The rows are grouped in 4 different ways at once. Each group adds its own fixed numbers to the row, and there is some noise. The rows also spread widely along 15 directions, which tell nothing about the answers.
In the rows, zero is written as 128.
Some rows, each with its group in each grouping after it:
[124 125 134 190 166 151 172 103 100 114 119 131  97  39 173  72 122 132
 116  95 136 127 159  71 148  93 182 116 112 131 161 137 169 109 150 152
 144] => j_930 K J j_176
[127 130 135 123  96 142 103 112 143 105 146 136 143 160  96 131  83 132
 166 147 135 153 125 140 131 156 115  97 142 143  99  93 106 124 156 140
 156] => j_612 Y J j_609
[ 85 173 114 124 122 113 130 136 122 143 111 110 135 174  73 140 114 145
 136 114 179 114 118 157 182  80 115 133 152 128 190 102  95 134 111  91
  95] => j_673 N E j_488
[125 123 127 107 101 123 142 140 144  98 126 118 159 123 143  68  81 137
 102 116 110 116 130  96 132 110 128 150 162 120 138 126 126 102 127 152
 144] => j_347 K D j_609
[131 182 122 147 102 134 127 114 161 102 112 132 129 156 102 148 143 153
 163 139 138 156 132 167 153 131 123 135 141 151 141 106  96 139 124  90
 111] => j_347 B E j_488
[139 134 154  87 107  91  98 134 148 118 149 154 128 118  87 124  79 114
 127 131 116 123  85 119 124 101 115 104 124  88 138 136 136 139 121 181
 189] => j_673 R D j_778
[175 130 115 166 110 133 103  82 190  94 101 193 104 119  97 121 165 137
 184 114 133 179 122 153 141 123 116 105 139 168  93  78 122 159 164 129
 161] => j_612 T D j_65
[106 135 194 166  89 135 117  93 120 142  84  98 101 157  69  76  98 199
 136 113 120 164  92  99 161 109 124 113 163 148 111  76 121 126  85 195
 161] => j_182 Y J j_778
[160 161 126 167 127 123 115 130 153 107 137 141 119  94 119  82 113 164
 144  91 108 139 148  84 147 128 164 141 148 127 143 124 136 121 115 169
 152] => j_182 N J j_105
[149  82  60 113 115 120 105 164 130 100 132 135 170  96  91  79  97 130
 153 133 110 102 139  66  82 151 148 121 174  94  91  76 120 100 143 188
 145] => j_930 T E j_176
[145 149 139 196 169 106 149 163 150 131 132 119 122 136 172  77 126 175
 165 153 155 157 177 154 174 115  58 144  96 164 128 123 117 105 116 133
 138] => j_930 R E j_65
[134 189 133 123 133  89 192  91 138  93 143 147 129  89 171  87 157 159
  47 133 101 123 142 104 108  72 125 126 127  97 111 176 152 138  98 156
 146] => j_347 B D j_105
[ 85 150 133 162 119 141 132 105  89  87 128 136 146  78 140 115 124 147
 134 120 129 143 155 143 139 133 118 159 131 116 161 126 144 100 132 136
 133] => j_930 K D j_105
[149 147 136 131 100 142 125 100 157 111 145 145 104 142 104 105  86 164
 154 169 126 119 121 121 122 143 116  80 141 142  72  90 115 148 118 166
 161] => j_612 K E j_488
[121 191 144 124  90 141 132  95 142 104 152  89 135 169  94 145  95 155
 118 108 110 137 130  84 142 128 205 116 173 108 131 127 112 138 112 132
 117] => j_182 B D j_488
[127 154 102 123 132 103 210 141 124 116  83  86 139 124 131  98 173 155
  74 110  97 117 149  97  94  86 152 149 125 100 130 155 142 116  98 136
 101] => j_182 K E j_609
[145 170 139 137 116 134 101 142 164 120 161 110 161 149 110 169 133 125
 151  98  86 142 145 114 167 123 176 148 155 120 153 152 125 124 128 114
 111] => j_182 T J j_488
[134 147 173 181 156 164 134 121  84 153 107  89  80 105 124 144 119 156
 176 149 155 159 106 120 140 128 172  95  70 145 163 124 127 103 110 150
 141] => j_182 B E j_176
[ 93 117 128  76  85 110 111 124 140  99 137 156 170 125  83 143 104  88
 132 127 100 110 108 152 129 115  91 131 154 106 129 126 150 139 148 136
 154] => j_182 B J j_609
[161 134 128 150 125 106 165 122 168  94 134 114 120 160 114 108 131 148
 163 174 112 173 169 128  83 166  95  90 107 132  27 115 109 134 134 170
 168] => j_612 B D j_488
[112 126 145  96 106 117 112 134 116 116 126 122 159 133  69 195 147  95
 148 139  93 142 104 151  93 133 132 115 113  88 128 145 133 120 136 140
 142] => j_673 B J j_609
[125 154 111 142 118 141 160 168 143  81 172  57 167 144 135  98  58 131
 132 103  96 120 195  57 126 163 207 153 164  91 143 151 116  92 148 135
 113] => j_347 R J j_488
[140 143 139 133 118 129  74 120 111 135 155 151 126  90  99 118  97 155
 137 111 121 117 109  86 137 119 165 114 157 107 154 105 134 118 105 182
 155] => j_612 Y E j_609
[149  96 125 113 131 125 125 132 160 127  86 141 145 113 127 111 145  94
 117  86 128 156 102 112 166  53 144 117 137 146 157 122 130 124 163 116
 139] => j_673 Y D j_778
[ 96 136 143 124  88 138 174  69 150  77 116 144 123 135  86 122 119 122
 129 134 105 123 128 147 116 125 104 105 131 124  92 126 150 159 160 133
 155] => j_673 N E j_105
[105 172 102 129 138  97 159  88 130 106 162 142 146 150 135 129 133 120
 100 122 172 152 165 133 134  93 112 103 140 118 119 126 116 133 161 100
 131] => j_612 T D j_609
[124 164  89 161 123 117 218 146 170  64  94  81 110 163 117  60  65 128
 157  91 174 153 202 122 147 141 140 160 124 139 170 116 104 134 164  91
 125] => j_612 B D j_488
[163 131 121 101 142 129 135 158 132 127 118 112 135 120 119 154 128 114
 130 138 112 122 106 106 116  96 175 104 100 104 145 149 129 122 129 133
 133] => j_930 T D j_778
[106 102 121 111 119 134 180 196 112 117  78  37 173 155 110 121 114 118
 135 121  93 122 144 113 113 128 147 171 117 103 164 144 128  82 122 127
  99] => j_930 B E j_609
[140 129  68 110 149 118 143 198 115 124 121 111 171 105 137 118 148 136
 116 156 103  88 149 105 104 109 135 135 138  97 122 123 127 102 105 138
 104] => j_347 K D j_778
[125 100 115 107 119 166 189 183 106 111  89  36 151 161 117 101  79 155
 141 180 101 101 131  97  80 155 150 119 103 113  92 124 111  94 112 166
 121] => j_930 N D j_105
[115 116 144  83 113 119  97 122 128 126 179 124 168 141  91 165  93  87
 116 112 105 126 107  83 120 104 173  93 155  80 127 140 133 117 156 153
 153] => j_673 R D j_609
[ 92 120 197 102 122 125 135 154 115 141 153  40 180 170 115 174  94  83
 118 110  99 156 120 115 151  96 155 144 118  89 171 190 125  84 140 129
 133] => j_347 K D j_488
[137 129 131 137 168 128 167 185  97 161 125  63 113 130 118 100  91 157
 131 157 118  77 128  60 121 101 170 101 112  96 131 132 137 108  82 182
 126] => j_930 B E j_176
[141 107 153 149 143 105 166 181 129 126  85  84 142 124 100 129 174 132
 153 132  71 139 140 138 103 120 110 156  88 101 122 161 149 108 108 164
 133] => j_673 Y E j_65
[142 179 127 130  94 131 144 137 149  90 115 125 110 129  56 149 128 150
 159 138  70  85 119 138  96 160 148 134 131  90 123 134 147 161  93 154
 137] => j_612 T J j_176
[109 103 129 103 138  85 118 163 134 129 132 143 160 116  89 137 122  84
 141 116 120 110 119 148 141  80  82 138 122  93 153 142 150 127 143 147
 156] => j_673 N D j_65
[134 117 144 153 109 122 137 154 158 121  86 101 123 171  66 105 116 157
 182 142 112 142 121 148 129 132  88 138 130 137 110  96 113 125 117 153
 143] => j_347 T E j_65
[169 130 104  73  85 132 127 115 177  92 128 156 158 156 168  84  84 152
 113 186 139 136 101 140 111 130  85  97 141 168  63 100  84 122 136 137
 154] => j_182 K D j_609
[126 129 121 108 130 132 174 151 126 109 142 112 156 110 175  93  98 131
 111 172 105  85 138 125 120 120  99 130 113 124 111 151 144 109 120 146
 137] => j_182 K E j_176
[160 143  83 131 134 128 154 172 145 102 130  97 144 133 104 110 117 145
 136 130  95 113 157  76  90 138 181 125 139  97 113 129 115 114 131 148
 123] => j_347 T J j_105

New rows. What belongs after each?
[131 155 176 120  97 132 112 155  97 120 112  96 140 103  78 159 133 163
 137 155  56 114  89 132  89 150 147 142 108  79 136 159 143 109  59 191
 146] => j_347 N J j_778
[ 90  95 120 100 110 105 102 146 116 144 123 102 194 150  57 174 177 109
 135 125  81 136 123 122 118 103 113 133 172  93  96 111 135 113 119 152
 113] => j_182 B E j_488
[122 130  75 118 133  96 112 150 155 110 139 165 166 115 104 128 142  99
 147 108 140 132 152 141 156  92 102 144 153 119 157 109 128 131 162 105
 124] => j_930 B E j_105
[156  91  76  85 146 112 148 199 150 122 123  95 169 140  88 153 134  69
 141 121  89 106 141  92  94 106 165 116 123  81 118 140 138 124 157 135
 127] => j_612 T D j_778
[160 148  81 161 123 133 192 127 159  53  87 139 116  99 164  57 126 165
 141 144 141 154 169 135  91 157 114 137 102 149 106 112 110 117 150 130
 144] => j_673 R D j_105
[128 189 194 141 111 131 156 162 123 105 137  75 120 135 123 125  73 171
 140 152  79 100 126 138 127 150 135 169  99  90 169 184 140 114  65 165
 143] => j_347 K D j_65
[128 165 154 158 136  95 129  94 150 120 168 149 122 159 110 122 124 148
 147 156 139 165 151 132 150 116  84  81 128 134  63 109 129 150 135 157
 171] => j_182 Y D j_778
[118 124 155 145 105 175 116 158 124 130 109  70 143 171 111 115  59 143
 165 116 136 144 124 116 184 135 159 134 140 157 171 102 101 102 133 120
 121] => j_612 Y J j_778
[144 154 132 132 137 127 171 164 109 127  57  96  73 115  70 119 105 157
 152 136 136 104  93 125 104 108 160 113  74 103 174 126 129 138  83 160
 144] => j_673 N D j_778
[150 140  86  99 107  98  82 176 173 123 122 151 168 150  84 128 125 125
 142 109 117 116 113 129 157  97 118 144 181 119 148  95 102 133 116 123
 118] => j_673 K D j_778
[ 94 137  90 103 106  81 150 137 124 127 103 137 127 144  39  64  97 173
 107 118 121  62 119  87 114  88 105 116 199  88  97  69 143 157  86 189
 138] => j_182 Y J j_609
[118 144 129  96 141  98  97 158 110 143 177 126 176 124 121 158 110 107
 124 138 126 113 111 126 140  96 120 128 132  89 155 152 132 107 116 146
 141] => j_182 T D j_176
[124 144 189 178 118 122 109 158 134 142  85  78 117 169  77 133 117 171
 194 124 124 180 121 157 168 135 102 160 112 141 158 115 105 106  85 153
 137] => j_930 K D j_488
[137 126  99  99 105 134  76 174 147 130 141 141 161 145 103 112  70 143
 159 151 123  89 109 120 161 122 111 124 175 134 127  76 113 127 109 147
 134] => j_182 K D j_778
[143 178 127  84  96  92 134 119 162 106 138 136 119 174  67 147  88 125
 138 155 143 147 102 143 112 121 118  86 121 110 110 124 103 162 130 138
 160] => j_182 B J j_778
[131 172 129 152 124 133 169 118 138  89 152 136 109 115 160  76  70 166
 138 162 138 103 161 133 137 144 103 128 115 136 121 129 138 133 123 146
 149] => j_182 K E j_65
[114  80  92 144 176 127 192 198 117 125 102  76 169 124 133 132 178  97
 140 143  83 108 181 113 107 110 123 127 100 105  96 140 160 103 149 128
 106] => j_673 R D j_778
[129 113  90 167 137 168 140 150 148 112 124 134 120 128 107 108 112 122
 180 132 118  96 170 109 158 132 141  98 151 151 101  76 146 146 160 122
 124] => j_612 K J j_778
[104 150 113 148 126 137  87 125 118 121 171 151 182 102 149 123 142 152
 116 124 111 122 149 114 166 109 124 140 185 128 135 113 129 101 128 128
 114] => j_347 R J j_105
[131 148 106 132 142  98 132 149 143 136 119 146 137 127  85 136 172 137
 132 137 106 109 132 129 139  81 109 116 145 111 118 113 141 147 113 135
 123] => j_347 Y E j_778
[170 106  89 107 103 142 136 132 153  85 119 126 168 117 170  67 106 150
 118 160 113 144 130  97  94 144 127 113 145 146  64 100 104  98 140 159
 147] => j_182 T D j_778
[ 54 132 121 109 135  48 159 132  95 130 112 150 126 119  64  82  92 124
 115 133 186  94 112 167 132  66  23 126 128  82 153 106 144 142 112 167
 171] => j_673 N D j_176
[115 113 143  81  99 121  96 157 130 122 164 125 159 156 124 114  23 116
 157 184 162 119 103 169 145 139  53 122 116 133 139 116 100 111 136 147
 170] => j_612 B E j_65
[123 136 182 164 144 135 140 125 125 132 107 107  94 124 137 100  65 128
 162 110 187 177 115 152 187  99 117 129  75 165 202 141 119 110 150 126
 165] => j_182 N J j_65
[113 134 107 138 135 100 193 112 135  94 105 107 142 147 120 122 160 114
 124 140 133 174 169 135 101 116 105 108 108 125  80 125 129 130 161 122
 138] => j_182 B D j_778
[ 93 108 144 134 147 128 108 134 130 157 159 115 163 152 103 149 117  87
 135  97 134 124 127 102 196  69 139 102 159 127 149 123 135 120 164 117
 124] => j_673 N J j_176
[129 159  99 121 110 122 140 134 132  83 162 166 129  87 156  46  45 164
 119 155 140  85 151 123 125 142  88 133 141 124 125 113 129 125 121 169
 167] => j_612 K J j_105
[182 108 109  99 135 125  88 166 181 127 168 172 139 115 150  80  58 118
 153 152 126  96 114 100 161 102 107  93 142 148 109 103 131 135 143 160
 177] => j_182 T D j_778
[140 136  99 132 142 129 105 106 109 109 143 167 154  66 150 157 175 118
 127 136 135 171 135 128 113 114 147 109 116 125 131 131 126 107 156 123
 134] => j_930 B J j_105
[121 126 118 151 142 134 210 143 109 114  75  67 102 130  81 113 143 140
 133 132  89 112 151  79  87 118 177 105 110  96  95 123 161 138 111 168
 126] => j_182 B D j_778
[146  99 157 149 123 168 153 140 123 127 101  66 101 146  88 102  79 147
 159 136 100 130 120  55 111 138 201  80 118 122 101 108 127 115 132 183
 153] => j_673 Y E j_778
[127 145 114 147 122 117 134 127 140 110 112 125 121 113 120  94 101 136
 144  96 172 163 141 132 152 111 132 145 125 136 185 111 107 113 143 120
 140] => j_612 R E j_488
[140 134  54 128 140 131 170 192 158  84 108 103 184 126 156 135 155  87
 140 109 114 127 190 135 143 123 151 173 127 129 177 145 122 106 172  56
  77] => j_673 B E j_778
[137 121 121 137 107 121  88  97 152 103 167 166 165 113 119 115 130 129
 137 118 106 152 141 101 129 128 126 114 174 126  79 106 130 123 158 161
 155] => j_182 T J j_65
[111 120 149  99 148  85 157 155 120 144 123 118 131 134 131 112 102 111
 112 158 155 131 106 156 134  71  62 105  78 115 145 148 128 114 128 147
 164] => j_673 R E j_778
[102 111 135 112 114 110 159 134 146  98 133 123 180 126 151 105 128 104
 109 135 104 139 148 150 128 108  71 149 128 123 121 150 142 101 158 124
 141] => j_347 R E j_609
[162 114 126 129 137 155 152 138 106 146  67  80  95 135  68 152 154 162
 163 172 114 134  89 100  63 127 182  73  87 114  88 106 111 120 101 172
 128] => j_930 T E j_488
[ 95  98 137 109  88 158  93 110 125 103 139 134 175 133  89 164 107  89
 159 132 106 143 114 144 137 137 122 110 149 131 112 108 136 121 180 127
 146] => j_182 T J j_778
[118 160  95 138 134  98 136 131 119 127 157 129 131 143  69 134 142 155
 130 137 111 105 161  89  97 127 142  93 164  85  77  98 133 144 104 169
 126] => j_612 B J j_609
[131 106 151 124 100 150 122 134 113  90 140 110 144  82 107 110  79 123
 145 124  74 120 124  84  82 164 172 135 125  89 134 142 154  91 138 188
 169] => j_347 T E j_609
[148 150 134 124 115 149 111 115 126 127 103 130 116 130 127 133 113 151
 134 142 162 156  86 145 143 105 140 102 109 152 156 106  97 121 122 122
 140] => j_612 T D j_778
[131  88 130 100  88 137 107 181 146 111 123  87 178 161  89  93  61 128
 159 133  86 109 116 104 131 152 121 145 169 115 114 102 115 102 119 177
 149] => j_612 Y D j_176
[100 142  83 119 126 121 122  75 115  97 149 176 170  97 120 172 181  88
 111 117 149 152 142 142 114  96 137 105 148 111 133 120 129 121 192  84
 119] => j_347 T E j_609
[104 128  96 101 167  95 193 202  90 114 151  81 168  88 153  97  81  93
  92 128 125  76 173  97 112  99 137 152  93  64 184 185 152  91 133 141
 127] => j_673 N E j_778
[188 108  68 148 183 162 147 171 148 123 128 146 124  66 168 106 138 111
 148 116 117  83 160  71 149  91 201 106 125 137 144 121 154 133 156 120
 116] => j_612 Y D j_65
[143 106 145 117 119  91 101 171 160 134 129 113 175 144 105 120 138 123
 141 114  80 148 125 120 142 103  99 159 152 111 113 136 132 109 113 170
 147] => j_182 K D j_65
[118 184 147 172 114 130 136 105 140 110 112 140  85 131  72 111 105 169
 158 115 135 111 120 124 155 119 142 117 147 123 148  99 132 157 101 149
 141] => j_673 K D j_176
[ 93 145 172 157 129 150 131 114 122 141 151  97 144 128 143 117  97 123
 116  85 130 123 134 106 211  82 151 140 149 138 188 144 145 111 130 120
 124] => j_612 N E j_176
[124 142 155 139 135 123 157 119 113 134 111  94 127 139 167  90 107 153
 103 128 161 170 125 119 148  92 122 122 107 148 148 131 108  95 115 137
 140] => j_612 B D j_609
[116 130 136  81 123 108 103 194  99 136 171  69 180 167 123 133  31 115
 136 153 152 137 122 115 132 132 126 132 119  94 162 141  93  77 125 151
 146] => j_182 K D j_778
[111 142 128 141 148 136 133 150  48 151  99  79 143  97 156 110 127 179
 106 139 159 145 115 107 115 109 156 139 109 118 174 123 108  61  81 155
 113] => j_182 K D j_609
[143  99  37 125 141  61 131 196 152  89 119 159 180 102 121  61 126 118
 150 129 147 127 182 132 102 129  58 165 150 106 114  93 111 101 151 152
 140] => j_673 K D j_65
[ 99 162 106 129  91 119  96 107  90  88 134 163 159  90  94 138 141 168
 143 159 128 124 130 165  84 171  95 138 141 101 117 100 117 109 103 155
 133] => j_673 N E j_609
[164 177  98  99 104  71 124 156 173  86 116 177 140 111  86 139 149 134
 155 145 107 119 122 195 105 131  70 165 109 103 142 146 129 153 103 133
 145] => j_182 N E j_65
[116 145 174 111  79 116 148 108 121 105 138  78 148 145  98  85  82 175
  83 114  67 112 112  61  99 125 163 139 172  75  97 143 139 113  78 215
 153] => j_182 T D j_65
[ 89 142 147 135 117 100 124 128 153 133 146 129 116 164  57 108  70 127
 156 104 143 110 132 128 180  91  94 115 163 112 144  95 139 159 127 151
 158] => j_612 R D j_488
[162 164 143  79 106 112 165 106 167  96 124 164 120 109 182  97 106 132
  79 165 128 127  92 160 128  85  86 108  90 149 121 167 130 145 122 127
 168] => j_182 K J j_778
[122 148 141 153 182 107 163 150 114 159 142 118 112  95 127 127 157 140
 122 131  97  82 148  99 150  65 132 113 115 100 125 153 180 141  88 162
 131] => j_182 K D j_488
[195 151 105 161 116 168 116 158 162  87 102 117 106 143 121 117  81 163
 209 163 147 167 136 136 122 191 159 113  97 169 125  91  77 114 146 122
 138] => j_930 T J j_778
[ 88 157  96 107 112  97  95 140 135 139 163 160 152 170  57 120  84 143
 145 148 150  65 118 145 166  99  64 111 197 107 116  66 120 159 104 143
 133] => j_612 T D j_176
[119 148 139 188 117 112 161 146 149  91  92 112 111 129  92  85 117 150
 172 105 115 151 174 146 148 146  96 165 123 131 143 111 144 132 121 146
 147] => j_612 K D j_778
[162 151  96 103 151 106 180 180 161 105 145 122 116 137 126  98  78 128
 140 172 115  74 148 109 105 120 123  96 100 103  98 137 142 152 123 154
 153] => j_182 R D j_778
[ 92 128 103  92  83 127  91 154 112 104 118 126 186 147  86 154 109 128
 157 160 130 132 109 178 122 150  83 144 148 116 134  91 106 111 126 125
 125] => j_182 R D j_778
[167 159 100 150 117 157 174 151 167 104  87  82 102 181  63 136 127 157
 166 141  96 117 139  91 103 145 199  96 134 124  94 101 108 152 128 124
 109] => j_347 T J j_778
[155 218 106 170 116 128 129 117 116 101 123 128  76 145  92 102  81 224
 169 177 185 142 137 135 106 180 137  96 115 133 110  71  74 137  78 159
 144] => j_612 N D j_778
[106 124  84 110 122  82 167 149 104 106 122 112 148 138  90  87 102 146
 116 158 150 113 149 118  68 132  91 120 133  80  94 107 108 110 125 170
 138] => j_673 K E j_65
[139 165 117 149 144 169  95 156 117 158 177 114 126 169 123 156  90 167
 174 195 146  98 139 124 165 138 137  74 136 148 106  83 101 126 106 125
 111] => j_612 K E j_778
[149 146  79 143 122 106 130 107 174 101 154 152 145 156 106 105 144 148
 134 130 123 141 172  85 121 125 135  93 180 128  56  81 114 143 150 139
 127] => j_930 B E j_609
[121 136 116  93 103 100 112 136 149 136  88 127 141 167  51 152 145 131
 144 127 129 133  85 150 136  85 107 120 154 120 129  96 110 148 103 132
 127] => j_182 B D j_488
[142  89 172 117 133 112 130 169 134 143 129  83 156 148 127 124 113 120
 140 148  96 146 113 124 117 113 100 129  96 114 113 159 124  88 124 173
 158] => j_673 T E j_65
[119 158  81 116 161 129 131 181 138 140 160 135 147 143 114 157 113 108
 156 144 143  81 146 142 170  91 125 113 129 124 162 124 134 145 146  85
 106] => j_182 R J j_105
[170 109  90  83  89 123  28 134 160 123 140 199 169 106 104 114 108 139
 139 129 127 124  74 111 130 115 125 106 188 136 117  72  92 114 131 157
 151] => j_673 T J j_609
[122 134 117 201 187 159 113 163  88 162 142 116 139  78 164 133 168 152
 163 134 122 109 166 107 176 110 147 132 126 145 154 115 153  93 108 130
  96] => j_182 K E j_176
[132 150 120 114  98  86 160 104 149 121 102 124 102 145  55  72 119 177
  89 127 107 108 102  64  87  85 141  86 170  88  77  90 127 155  89 200
 157] => j_347 R E j_778
[138 149 119  97 133  80 113 140 154 145 172 156 134 175  74 154 120 125
 142 172 130 114 124 142 116 107  77  72 132 104  69 113 118 155 123 154
 157] => j_612 K J j_609
[116 155 130 164 127 104 109 102 161 128 157 174 118 139  86 103 119 145
 155 108 138 116 152 126 189  92  93 113 175 135 119  85 144 166 132 140
 145] => j_612 Y E j_65
[152 142  98 170 115 172 130 116 137 118  78 125 112 135  81 136 182 184
 157 129  87 113 130  89 112 135 193 100 169 137  82  69 123 139 101 142
  96] => j_673 K D j_609
[106  70 175 162 155 164  97 115  96 162 111 133 121 103  96 158 150 110
 176 129 115 140 101 122 157  92 133  77 115 143 117  98 162 118 151 157
 155] => j_673 Y D j_609
[ 94 145 137 105 128 119 178 113 143 137 113 114 124 179  60 149 133 113
 105 112 112  78 111 113 156  49 144  92 158 100 125 125 151 180 130 117
 115] => j_673 Y D j_65
[112 141 110 179 192  98 161 111 109 160 135 145  80  87  88  97 143 133
 125  80 153  98 159  56 153  45 166  84 139 100 147 106 180 151 134 159
 142] => j_182 T E j_609
[140 131 104  94  79 128 119 119 151  95 139 128 150 121  83  93  86 140
 106 108  89 108 114  57  99 119 184 120 190  88 116 110 121 126 131 173
 146] => j_347 K E j_105
[ 78 159  95 126 120 130 115 113 108 125 128 148 150 146  68 182 158 126
 140 136 149 121 122 163 139 101 117 105 154 114 139  95 117 142 144  95
 103] => j_673 R J j_105
[133 130 125 133 122 137 106 105 119 123 153 153 121 111 127  91  79 154
 135 164 159 128 108  98 123 124 128  70 148 137  92  84 107 115 137 171
 165] => j_347 K J j_176
[ 94 145 116 150 171  95 202 122 118 126 106 141 115 102 139 112 169 110
 106 123 157 113 158 162 148  51  80 127  94 121 159 151 160 141 144 100
 121] => j_673 K E j_65
[107 147 125 116 133 110 149 123 105 146  80 138 105 116  74 150 161 136
 127 139 148 117  87 157 118  67 116 106 106 110 163 118 137 141 108 125
 126] => j_347 K E j_609
[135 170 147 124 126  76 153 128 137 112 139 137 115 110 108  94 114 153
 113 131 119 130 132 138 115 107  87 137 100  95 136 160 141 132  95 178
 174] => j_612 N E j_105
[117 149 120 153 132 122 121 140 125 118 116 121 166 120 130 151 173 125
 142  99 122 164 155 147 154 115 130 164 133 132 164 132 130 101 134 102
 104] => j_182 K D j_609
[129 123  62  66 102 111 157 128 142  82  98 175 140 112  96 120 118 111
 127 174 141  94 105 169  76 118  82 103 124 116  95 104 125 155 152 127
 145] => j_182 K J j_65
[125  87 101 105 136  92  93 168 148 149 121 146 177 140 107 105 131 110
 138 128 140 120 106 135 160  71  66 127 163 131 124  90 112 113 136 140
 137] => j_673 T D j_176
[101 122 143 139 117 108 169 147 138 102 123  97 139 127 104  62  77 135
 127 108  95 104 156  94 141 115 110 148 146 106 120 127 162 127 117 180
 160] => j_182 N D j_778
[158 126  89  88  96 150 112 184 145 118 100  91 195 169 123 141 142 163
 141 193  94 109  97 143 102 147 121 134 152 138  84 105  75  96  89 129
  95] => j_347 N D j_176
[149 118  82 150 131 135 161 118 150  79  78 154 134  83  96 146 204 104
 154 111  99 144 146 138  89 120 153 132 120 117 116 121 151 139 172 111
 124] => j_347 T D j_65
